The rows are grouped in 4 ways, from coarse to fine. Each group lies inside one group of the grouping before and may be the whole of it. The rows also spread widely along 17 directions, which tell nothing about the answers.
In the rows, zero is written as 128.
Some rows, each with its group in each grouping after it:
[147  61 123 149  68  95 105 137 123 133 114 165 121 182 129 112  90 112
 171 141 105 125 101  94 139 126 155 140 110 108]
Dud Pire Z953 Goni
[151 175 129 107 149 154 129  95 142 130 106 109 117 113 109 125 124  87
 138  97 165 134 146 182  79 122 181 145  76 167]
kolir nov Z493 Turak
[161 136 123 157 174 128 147 188  94 123 162 114  85  71 151 100 150 124
 115 135 109 117 183 130 120  79  80 150  87 112]
Sak lini Z104 Pudul
[157 144 127 111 166 105 163 139 147 130 154 168 112 103 108 106 119 107
 170 146 136 107 129 122 119 165 189 150 129 121]
Sak tima Z236 nud
[159 109 185 119  80 118 114 111 101 100 134 120 108 167 153 141  85 142
 115 125 145 120 128 112 167 154  86 145 165 134]
Dud dufo Z45 Vogo
[143 102 154 129 172 141 123 161 146 132 104 141 108  96 172 128 118 113
  58 133 105 125 157 113 106 103  95 147 144 122]
Sak lini Z104 num
[120 100 101 145 122 120 172 151 151 140 106 103 108 147 109  93 147 111
 153 138 153 135 114 107  54 144  98 137 143 133]
kolir nov Z898 depud
[114 129 121 134 118 131 109 130  99 108 129  99 105 151  97 125 117 118
 141 126 102  93  81  66 147 138 140 146  86 125]
Dud Pire Z953 Podud
[147 121 171 126 100 146 112 139 105 128 144 103 115 152 135 130 131 101
  75 136 117 106 140 108 132 141  91 133 149 166]
Dud Pire Z97 lodu
[144 139  94 115 108 130  86 122 105 143 123 124 120 163 114 149 111 100
 155 144  79 129 156 114 167 118 105 126  68 147]
Dud dufo Z45 voma
[126 119  93 121 145 107 163 150 127 138  79 117  96 141 113 108 133 110
 164 133 126 158 135  93 126  92 126 151  96 102]
Sak tima Z48 pip
[125 130 106 147 115  90  87 144 102 123 121 119 161 105 158 147 130 121
 158 155 140  91 125 190 112 154  92 147 136 182]
Dud vufe Z351 lamis
[150 113 105 152 132 129 100 137 157 132 150 158 124 113 165 110 105  99
 124 152  80 167 156 144 128 137 120 114 118 128]
Sak lini Z482 bepe
[105 125 185 155 149 129 119 151 119 116 165  89  64 113 192 105  81 132
 116 123 117 127 125 110 134 167 124 141 127 120]
kolir Gal Z4 zami
[ 97 139 146 134 132 121  77 124 146 135  64 126  73 103 217 176 106 100
  97 139 118 156 122 145 179 109  94 185 129 111]
kolir nov Z493 vez
[109 182 149 120  95 212 111  75 146 135 141 119  93 145  77 154 145 113
  70  97 113 149 122 110 137 100 189 133 111 123]
Dud vufe Z351 gat
[164 142 140 126 135 131 136 128 110 119 175 122 151 136  91 120 123 144
 122 129 122 126 145 119 151 126 142  96 131 147]
kolir nov Z898 sigi
[110 130 136 123 196 113 156 164 118 131  71 121 123  82 142 141 125 159
 111 120 143 112 141 131 107  76 114 158 128 126]
kolir Gal Z999 kivi
[114 107 111 129 161 128 113 121 170 132 115 187 146 104 154 134  77 148
 123 139  84 146 135 128  99 131 146 135 127 130]
Dud vufe Z700 buned
[131 165 100 116 138 146 107 111 133 131 137 142 163 131 108 128 108 105
 123 126  79 176 135 137 134 116 171 111 103 157]
Dud Pire Z953 Podud
[147 146 130 105 164 151 145 113 151 115 119 127 106 102 147 130 120 135
  96 119 117 171 172 122 119 119  79 138 133 134]
Sak lini Z104 Pudul
[ 89  94 101 142 115 125 108 148 138 149  94 124 131 163 127 117 119 104
 136 142  82 142  96  89 113 120 157 125 121 127]
Sak lini Z104 Pudul
[102 173  96 182  62 160 129 135  81 100 124  98 127 128 117 136 165 141
  68 114 118 181 106 137 119  67  71 169 146 127]
Dud vufe Z351 lamis
[121 146 152 164 112 104 164 165  92 127 151 123 126  95 152 128 160 155
 122 139 175 133 130 170 131 101  98 151 189 127]
kolir nov Z493 vez
[114 179 143 113 101 171  80  99 111  95 146 110 142 151 120 157 103 117
  59 126  72 134 115  98 144 172 111 145 136 183]
Dud vufe Z351 lamis
[118 148 122 106 156 139 132 103 184 149  78 124  66 119 107 164 147 101
 125 137 150 124 108  95 171 125 131 141 143  89]
kolir Gal Z4 zami
[161  71 101 164 140 122 102 166 145 147 113 160 122 131 130 116  92 104
 122 154 117 102 143 129 107  93 104 101 120 100]
Dud vufe Z700 buned
[ 90 122 112 126 125 151 112  88 158 122 125  94 122 153 127 113  98 130
 137 111  74 201 101  81 143 132 163 111  93 131]
Dud Pire Z953 Goni
[108 166 111 117 118 157 108 130  74 134 139 128 166 173  42 162 110 147
 127 122 102  71 128 104 126 120 138  96 103 166]
kolir nov Z898 depud
[140 159  97 133 147 139 151 124 128 120 143 109 126 103  98 126 161 131
 120 129 119 151 133 120 136 102 112 135 120 127]
Dud dufo Z45 Vogo
[169  97 131 172 164 119 109 144 170 145 142 145  49  57 172 122 137 101
 148 141 145  84 148 165 117 121 121 149  84  89]
kolir Gal Z4 zami
[111 140 128 120 167 125 175 149 141 165 133 103 110 106 113  98 143 111
 187 132 188 102 148 175  51 142 164 120 131 150]
Dud vufe Z700 buned
[ 99 133 159 150 112 142 139 122 140 122 136 148  65 119 157 116 105 139
 136 111 120 141 105 113 108 140 172 182 112 102]
kolir Gal Z999 kivi
[123  84 180 106 189 122 144 143 131 142 120 116 126 128 122 135 103 172
 109 120 115 107 144  68 163  91 160 102 126 109]
kolir nov Z898 depud
[111 114 122 138  85 122 133 106 142 120  68 146 132 144 115 150 134 141
 118 117 144 140  77 118 112 117 146 170 158 128]
kolir Gal Z4 zami
[107 128 101  81 104 143 138 102 141 148  97 122 134 180  93 141 136 131
 144 134  81 174 149  72 126 127 118 135 109 163]
Dud vufe Z351 lamis
[183  89 143 130 127 114 140 141 129 115 125 144 159 148 112 108 110 127
  96 129 114 144 132  93 134 102 146 122 137 134]
kolir nov Z493 Turak
[139  82 147 150 149 126 103 137 155 135 134 127 134 120 136 109 103 105
 122 132 126 101 104 129 104 133 176 106 127 127]
Dud Pire Z953 Podud
[136 127  96 124 148 120 152 152 130 163  98 121 134 112  89 134 168 116
 155 143 170 103 157 163  91  83 115 120 128 138]
Dud vufe Z351 gat

New rows, each followed by its group in each grouping:
[140 139 129 139 123 175 108 102 155 137 124 118 107 141 131 143  95 123
  92 114 140 164 167 159 113 110  73  85 140 125]
kolir nov Z898 depud
[105 107 119 166 107 132 126 115 148 123 145 141 111  89 135 141 181 155
 118 133 103 132  98 109 156 103 144 153 132 100]
Sak lini Z482 bepe
[143 125 142 159  90 152 129 123 114 131 154 123  85 133 101 135 145 141
 126 115 146  98 132 128 122 110 116 129 117 116]
kolir Gal Z4 zami
[128 122 142 152 159 130 127 159 108 126 106 121 113 103 144 123 105 136
  96 114 125 136 135 129 127  54 153 149 106  94]
Dud vufe Z351 lamis
[123 159 110 159 127 160 118 120 127 128 153 149  86  89 119 136 127 129
 139 120 135  96 138 163  92 115 130 152  86 117]
Dud vufe Z700 buned
[123  91 148 163 147 106 130 132 130 114 156 111 132  72 167 118 143 182
 141 121 121 119 124 143 128 121 138 141 115 138]
kolir Gal Z999 kivi
[142 107 102 153 168 127 101 160 135 130 114 120 129  98 122 145 129 115
  94 154 123  71 134 125 119 116  63 104 146 127]
Sak tima Z236 nud
[111 171 107 132 110 126  65 159  77 147 135 126 131 167 136 146  87  76
 136 158  77 121 150 146 167 139 121 106 105 158]
Sak tima Z48 pip
[150 131 200 132 212 143 116 167 133 120 149 157 101  65 175 122  78 113
  44 122 105 101 143 119 130 104 173 146 131 101]
Dud Pire Z953 Podud
[ 91 109 124 135 109 115  84 146 134 136  94 126 129 166 128 144  93  90
 129 163 122  80  75 103 124 176 130 132 163 140]
Dud vufe Z351 gat
[112 116 122 187 132 119  78 185 132 137 127 118 136 127 173 111 107  58
  58 169  78 144  82 119 150 121 130 119 169 118]
Dud Pire Z97 lodu
[103 117 156 151 145 113 123 165  85 118  97  77  67 125 191 124  79 152
 117 122 130 162 144 105 188  63  76 152 112  73]
Dud vufe Z351 gat
[141 107 126 141 125 154 146 133 133 133 185 113 116 115  99 125 177 157
 110 135  93 106 160  82 116 122  81 112 109 149]
kolir nov Z493 Turak
[129 132 145 140 135 140 106 141 109 106 171 119 110 105 144 129 122 139
  93 138  74 111 134  87 150 141 112 155 104 140]
Dud vufe Z351 gat
[126  83 137 143  92 117 128 118 132 111 152 129 139 136 144 115 129 155
 133 128  96 136 116 101 113 157 129 145 136 156]
Sak tima Z236 nud
[149 108 166 130 167 146 137 153 144 147 178 140  91 118 145  99  95 127
 109 135  95 139 174  99 141 111 159 105 114 103]
Dud vufe Z700 buned
[115 108 121 122 169 104 148 150 154 122 118 165 132 113 147 114  96 138
 128 147  78 141 119  74 105 147 142 161 124 132]
kolir nov Z493 Turak
[121  84 128 124  71 102 123 112 127 129 117 118 144 160 147 126 134 147
 166 134 107 143 123 115 107 170 106 152 130 190]
kolir Gal Z4 zami
[121 136 135 136 106 138 124  95 155 111 125  86 111 120 153 114 146 110
 112 122 133 178  98 129 136 148 143 159 140 147]
Dud vufe Z700 buned
[143 150 104 122 123 111 141 129 119 115 135  99 151 141 111 117 133 126
 132 146 117 178 130 111 168 128 108 122 149 144]
Dud vufe Z351 lamis
[161 119 108 114 134 120 133 104 183 142 140 146  97  91 166 135 162 124
 150 155 121 175 180 150 155 140  62 130 147 128]
Sak lini Z104 Pudul
[115 103 120 140 117 117 183 106 155 105 113 125  72  85 181 118 147 184
 163 119 162 178 151 139  92 131  32 178 149 109]
Sak lini Z482 bepe
[167 130 133 113 141  92 171  97 140  82 117 140  98  98 139 125 117 168
 165 119 163 149 123 109 159 138 100 185 124 107]
kolir nov Z493 Turak
[158 109 109 109 184 109 120 112 211 133  79 119 132  79 173 130 151  90
  97 147 104 191 131 121 149 127 125 152 128 140]
kolir nov Z898 depud
[139  77 165 161  79 118  91 127 121 136 124 109 105 154 164 126 121 110
 115 128 122 135 107 122 175 100 144 132 124 113]
Dud Pire Z97 lodu
[113 169 140 119 123 141 143 103 115  91 149 110 104  89 152 129 163 148
 106 112  84 170 129 103 142 141 135 202  94 157]
Sak tima Z48 pip
[158  98 124 187 148 104  87 188 113 142 146 154 164  85 158 131 130 113
  90 156 113  88 139 179 117  91 121 115 139 135]
kolir nov Z898 depud
[131 132 120 118 144 128 102  60 159  89  81  98 124 102 148 161 109 154
 120 106 139 165 106 131 181 121 107 140 126 125]
Sak tima Z236 nud
[109 145  96 135 138 154 130 100 174 139 116 108  96 118 118 131 143 110
 134 128 130 168 128 135 125 123 121 109 126 113]
Sak tima Z48 pip
[168  89 137 112 137 142 118 119 151 145 120 149  89 168  98 123  79 110
 156 127 142  88 148 102 124 133 136  92 109  98]
Sak lini Z104 num
[157 123 138 117 149  98 124 136 135 123 170 162 139 105 127 132 122 137
 143 161 108 104 132 109 171 158 151 137 143 132]
Dud vufe Z351 lamis
[127 100 110 168 136 102 109 129 165 131 143 140 135 112 116 126 126 119
 159 152 139  89  71 128 140 149 172 109 143 107]
kolir nov Z493 Turak
[ 87 150 115 138 119 141  85 115 142 143 135 152  73 137 150 146  75 101
 186 143 128  93 125 158 112 189 125 122 114 120]
Sak lini Z482 bepe
[ 95 125 113 131 126 136 139 116 141 147  95  91  95 123 137 130 142 124
 166 119 166 139 132 160  83 115  93 133 123 136]
Dud Pire Z953 Podud
[102  83 155 158 133 118 116 125 142 131 113 126 127 105 179 145 108 173
 117 122 141 131 124 150 126  99 112 124 153 119]
kolir nov Z493 Turak
[104  87 122 154 121 144 125 159 128 162 110  86 103 146 154 108 131 112
 112 127 102 161 157 122  94  83 103 110 115 131]
Sak tima Z236 nud
[144  88 176 149 145 132 106 138 134 105 121 107  93 117 189 103  71 120
  87 113 115 138 128 112 111 125 136 156 106 115]
Dud vufe Z351 lamis
[134 113  99 117 122  92 124 103 137 125  58 103 122 141 139 129 114 123
 182 121 147 180 116 134 160  91 149 158  91 115]
Dud vufe Z351 lamis
[ 83 128 143 115 165 130 149 111 159 133 106  90  58 120 154 124 108 141
 161 118 130 150 118  82 144 137 131 149 101 101]
kolir nov Z493 Turak
[108 139 110 132 120 119 138 116 120 102 136 110 105 107 152 121 135 147
 163 129 116 147 130 124 121 162  90 166 111 148]
Sak lini Z482 bepe
[138 130 128 148 117 157 102 116 120 140 131 127 118 120 128 155 131 147
 110 115 135 135 165 170 147  64  99  94 128 112]
Sak lini Z104 Pudul
[125 131 126 127 130 146 109 109 128 140 160 137  95 116 115 140 138 133
 156 126  92 113 147 110 169 118 167 123  72 116]
Sak lini Z482 bepe
[141 100 145 159  47 133 143 129 101 124 167 115 114 140 110 131 182 159
 133 133 162  98 132 138 108 124  77 145 160 145]
Dud vufe Z351 gat
[108 120 126 141 180 128 116 101 168 107  98  93  79  95 173 133  83 150
 134 113 128 162 114 110 156 123 104 138 102  87]
kolir nov Z898 depud
[143  74 102  99 127 100 154 112 158 129  63 103 124 137 116 118 163 119
 161 131 123 152 115  73 121 118 114 167 102 144]
Dud Pire Z953 Goni
[112 174 143 108 133 120 130 117  72  98 102  89 159 135 121 144 107 164
 109 100 112 163 121 116 168 103 145 154 115 167]
kolir Gal Z4 zami
[129 144 140 104 178 134 113 119 141 106 127  94 105 114 142 134  98 117
 111 136 112 124 132  90 169 166 101 119 132 134]
Sak lini Z482 bepe
[108 163  94 107 132  91 123 124 118 118  98  91  96 154 134 107  95  85
 211 140 111 148  96  99 140 196 150 172  74 158]
kolir Gal Z4 zami
[118 113 134 129 155 113 143 173 107 154 123 132  96  87 139 139 180 133
 139 145 119  80 149 114 136  90 121 168 110 118]
Sak lini Z104 num
[117 140 130 103 127 109 133 132 131 148 121 141 107 120 161 137 126 123
 165 150 119 151 164 140 137 142 117 163 125 148]
Dud vufe Z351 gat
[ 98 151 100 121 111 116 109 108 144 135 129 104 115 144 120 141 138 109
 169 152 106 138 101 107 161 188 124 132 131 158]
kolir Gal Z4 zami
[ 67 148 129 160 108 131 101 128 106  98 149 140 134 113 167 158  97 181
  94 140  82 140  97 111 161 142  84 151 173 130]
Dud vufe Z700 buned
[150 121 159  96  85 122  82  89 123 119  82 128 129 160 139 169 118 106
 115 120 125 114 117 122 166 137 144 169 111 170]
kolir nov Z493 Turak
[168  52 100 176  59 135 104 100 139  91 134 136 149 164  88 115 118 146
 130 117 122  90  87  98  71 147  99 125 102 150]
kolir nov Z493 Turak
[182 139 119 122 101 113 140  89 151  95 131 125 144 122 116 131 146 127
 131 134 163 154 119 143 145 155  94 141 162 155]
kolir nov Z493 Turak
[104 102 135 136 143 147 160 118 181 158 125 166 131 118 146 111 115 152
 117 113 101 204 147 129  82  86 186 121 132 116]
kolir nov Z493 Turak
[100 112 131 127 137 149 128 132 137 161  91 103  84 151 141 130  98 116
 140 119 133 140 149 127  93 100 112 123 108 115]
Dud dufo Z45 voma
[103 121 124 151 130 133 115 143 164 155 150 142 117 122 142 104 125  77
 136 148 104 123 104 137  80 171 197 131 137 142]
Sak tima Z236 nud
[125  65 100 175 133  90 114 153 116 129 116 100 141 142 150 112  86 157
 166 141 124 140 117 125 145  92  88  91 127  98]
Dud dufo Z45 voma
[121 132 135 120 131 139 117  77 121  87 132 106 147 126 131 132  89 177
 139  94 117 161 127 129 144 133 144 118 102 149]
Sak lini Z482 bepe
[ 96 149 138 122 108 167 137 136 116 164 115 106  89 152 113 142 146 117
 108 125 131 135 152 120 123  88 117 130 133 129]
Dud vufe Z700 buned
[119 165 121 144 145 131 110 168 102 146 151 128 119 142 102 133  87  99
 138 156 144  83 132 149 131 137 124  90 153 117]
Dud vufe Z351 lamis
[ 55 110 133 111 110 133 125 109 131 116  89  99 125 157 148 130 117 146
 135 117  91 142  81  70  96 175 136 172 129 165]
Sak lini Z104 num
[109 152  74 166  81 147 118 131  95 124 133 145 148 129  95 127 156 128
 140 120 106 128 109 153  82 103 142 153 100 149]
Sak lini Z104 num
[155 103 158 122 113 130 153 111 133 113 187 116 149 107 116 121 165 170
 125 133 145 101 150 130  96 168 102 128 161 184]
Dud vufe Z351 gat
[143  88 160  84 144 106 159 103 154 143 114 133 137 123 123 141 140 170
 160 132 164 115 153 122 139 130 135 125 157 147]
Dud vufe Z700 buned
[130 137 124 122 138 119 168  92 128 106 129  87 122  99 108 125 153 183
 167 107 170 153 130 134 143 105 124 143 116 126]
Dud vufe Z351 gat
[144  99 147 104 129 124 127 117 168 152 175 128  97 133 129 117 144 116
 158 158  91 129 153  80 163 171 152 124 113 139]
Dud vufe Z351 gat
[147  72 140 125 119 129 135 101 169 131 120 101  90  97 149 122 193 129
 142 121 132 117 133 114 104 134 122 169  98 146]
Sak lini Z104 Pudul
[145  78 193 107 120 108 135 134 114 120 139 129  79 113 181 131 129 161
 133 129 112 103 163  88 145 135 110 194  99 139]
Dud vufe Z351 gat
[143 106 131 152 177 129 164 140 137  99 105  95 103  81 130  95 136 139
  98 100 136 148 107  93 108  72 138 163  98  93]
Dud Pire Z953 Goni
[143  60 105 122 122  74 129 138 154 128  68 145 109 114 176 137 148 124
 159 159 118 126 135 106 128 137  63 182 125 133]
Sak tima Z48 pip
[138 152  98 124 168 130 110 126 151 165 109 112  91 116 126 134 115  86
 179 135 147 132 163 172 136 110 135 106  77 118]
kolir nov Z898 depud
[106 154 140 143 127 176 109  97 142 112 140 102 103 125 133 127 115 127
  88 101 102 169 110 113 142 114 161 124 118 114]
Sak lini Z104 Pudul
[146 110  81 171 152 117 146 132 155 111 150 139 129  71 134  94 138 149
 147 134 112 164 130 137 101 106 128 145  96 108]
Dud vufe Z351 gat
[114 166 132 131 150 118 141 150  74 117 135 134 106 116 102 134 101 150
 166 118 146  68 124 129 112 127 144 162  88 126]
kolir nov Z898 depud
[111 136 112 117 176 134 109 105 152 117 110 130 162 115 112 151  89 159
 111 122  95 138 115 108 142 130 140  98 132 143]
kolir Gal Z4 zami
[134 123 120 149 160 113 107 137 114  70  98  97 135  79 166 135 121 140
  80 128 116 118 103 112 141 130  67 169 133 140]
Sak lini Z482 bepe
[141 105 130 121  93 142 124 121 108 122 130 139 146 165  94 139 126 146
 113 126 103 120 144  94 135 115 112 111 134 146]
Sak lini Z482 bepe
[143 122 113 121 170 128 169 129 164 120  86 133 128  91 119  96 133 113
 125 113 143 152 123 131  47 111 181 180 100 137]
Dud vufe Z351 gat
[104 194  65 129 107 117  91 125 118 133 114 119 135 174  82 149 105  70
 165 167 120 145  75 120 200 151 124 100 157 117]
Dud Pire Z953 Podud
[164  93 143 152 118 140  96 110 159 118 154 128 114 118 138 113 117 102
 121 125 119 100 120 131  98 157 152 130  92 148]
kolir nov Z493 Turak
[113 150 131 135  88 128 115  88 117  97 132 116 117 142 108 134 124 134
 160 114 147 117  69 125 146 163 171 155 131 128]
Sak lini Z104 Pudul
[154 119 117 110 126 140 122 121 139 124 113 149 150 163  99 125  85 122
 109 133 109 141 136  99 123 127 130 109 137 141]
Dud vufe Z700 buned
[136 119 188 110 147 131 127 145 105 135 174 122  53 133 121 138 123 135
 141 139 118  56 139  58 200 141 143 132 112  89]
Sak lini Z104 Pudul
[142 155 159 109 143 112 122 114  76  77 115  77 137 102 148 144 112 164
 115 110 154 105 131 139 154 136  88 172 120 176]
Dud vufe Z700 buned
[126 127  84 158 180  93  69 138 158 133 100  98 129  87 160 145 119  82
 138 164 118 123  90 150 191 122 123 114 126 106]
Dud dufo Z45 Vogo
[128 162 147 119 159 157 130 119 136 110 163  96  72  96 157 115 112 121
 117 123 112 137 162 122 104 168  93 155  98 148]
Dud vufe Z351 lamis
[123 106 105 140 126  88  84 157  99 134  79 118 131 125 173 142 105 107
 152 147 107 125 132 145 148 104  86 152  96 143]
Dud Pire Z953 Goni
[111 150 159 102 107 127 124 118 103 117 120 135 118 144 137 146 106 134
 122 124 111 137 121 104 152 141 131 167 136 147]
Dud Pire Z953 Goni
[119 111  97 132 119 116 130  86 160 112 100 110 128  95 141 137 151 152
 170 122 152 142 117 156  97 141 104 165 111 155]
Dud vufe Z351 gat
[ 80 154  83 136 104 155 116  94 105 127  84 105 135 156  90 164 120 167
 139 101 112 166 120 119 143  63 114 120  85 130]
kolir nov Z493 vez
[157 190 136 114 100 158 103  69 134  90 116 112 112 133 126 147 109  92
  96 105 151 158 112 162 135 152 126 164 132 150]
Dud dufo Z45 Vogo
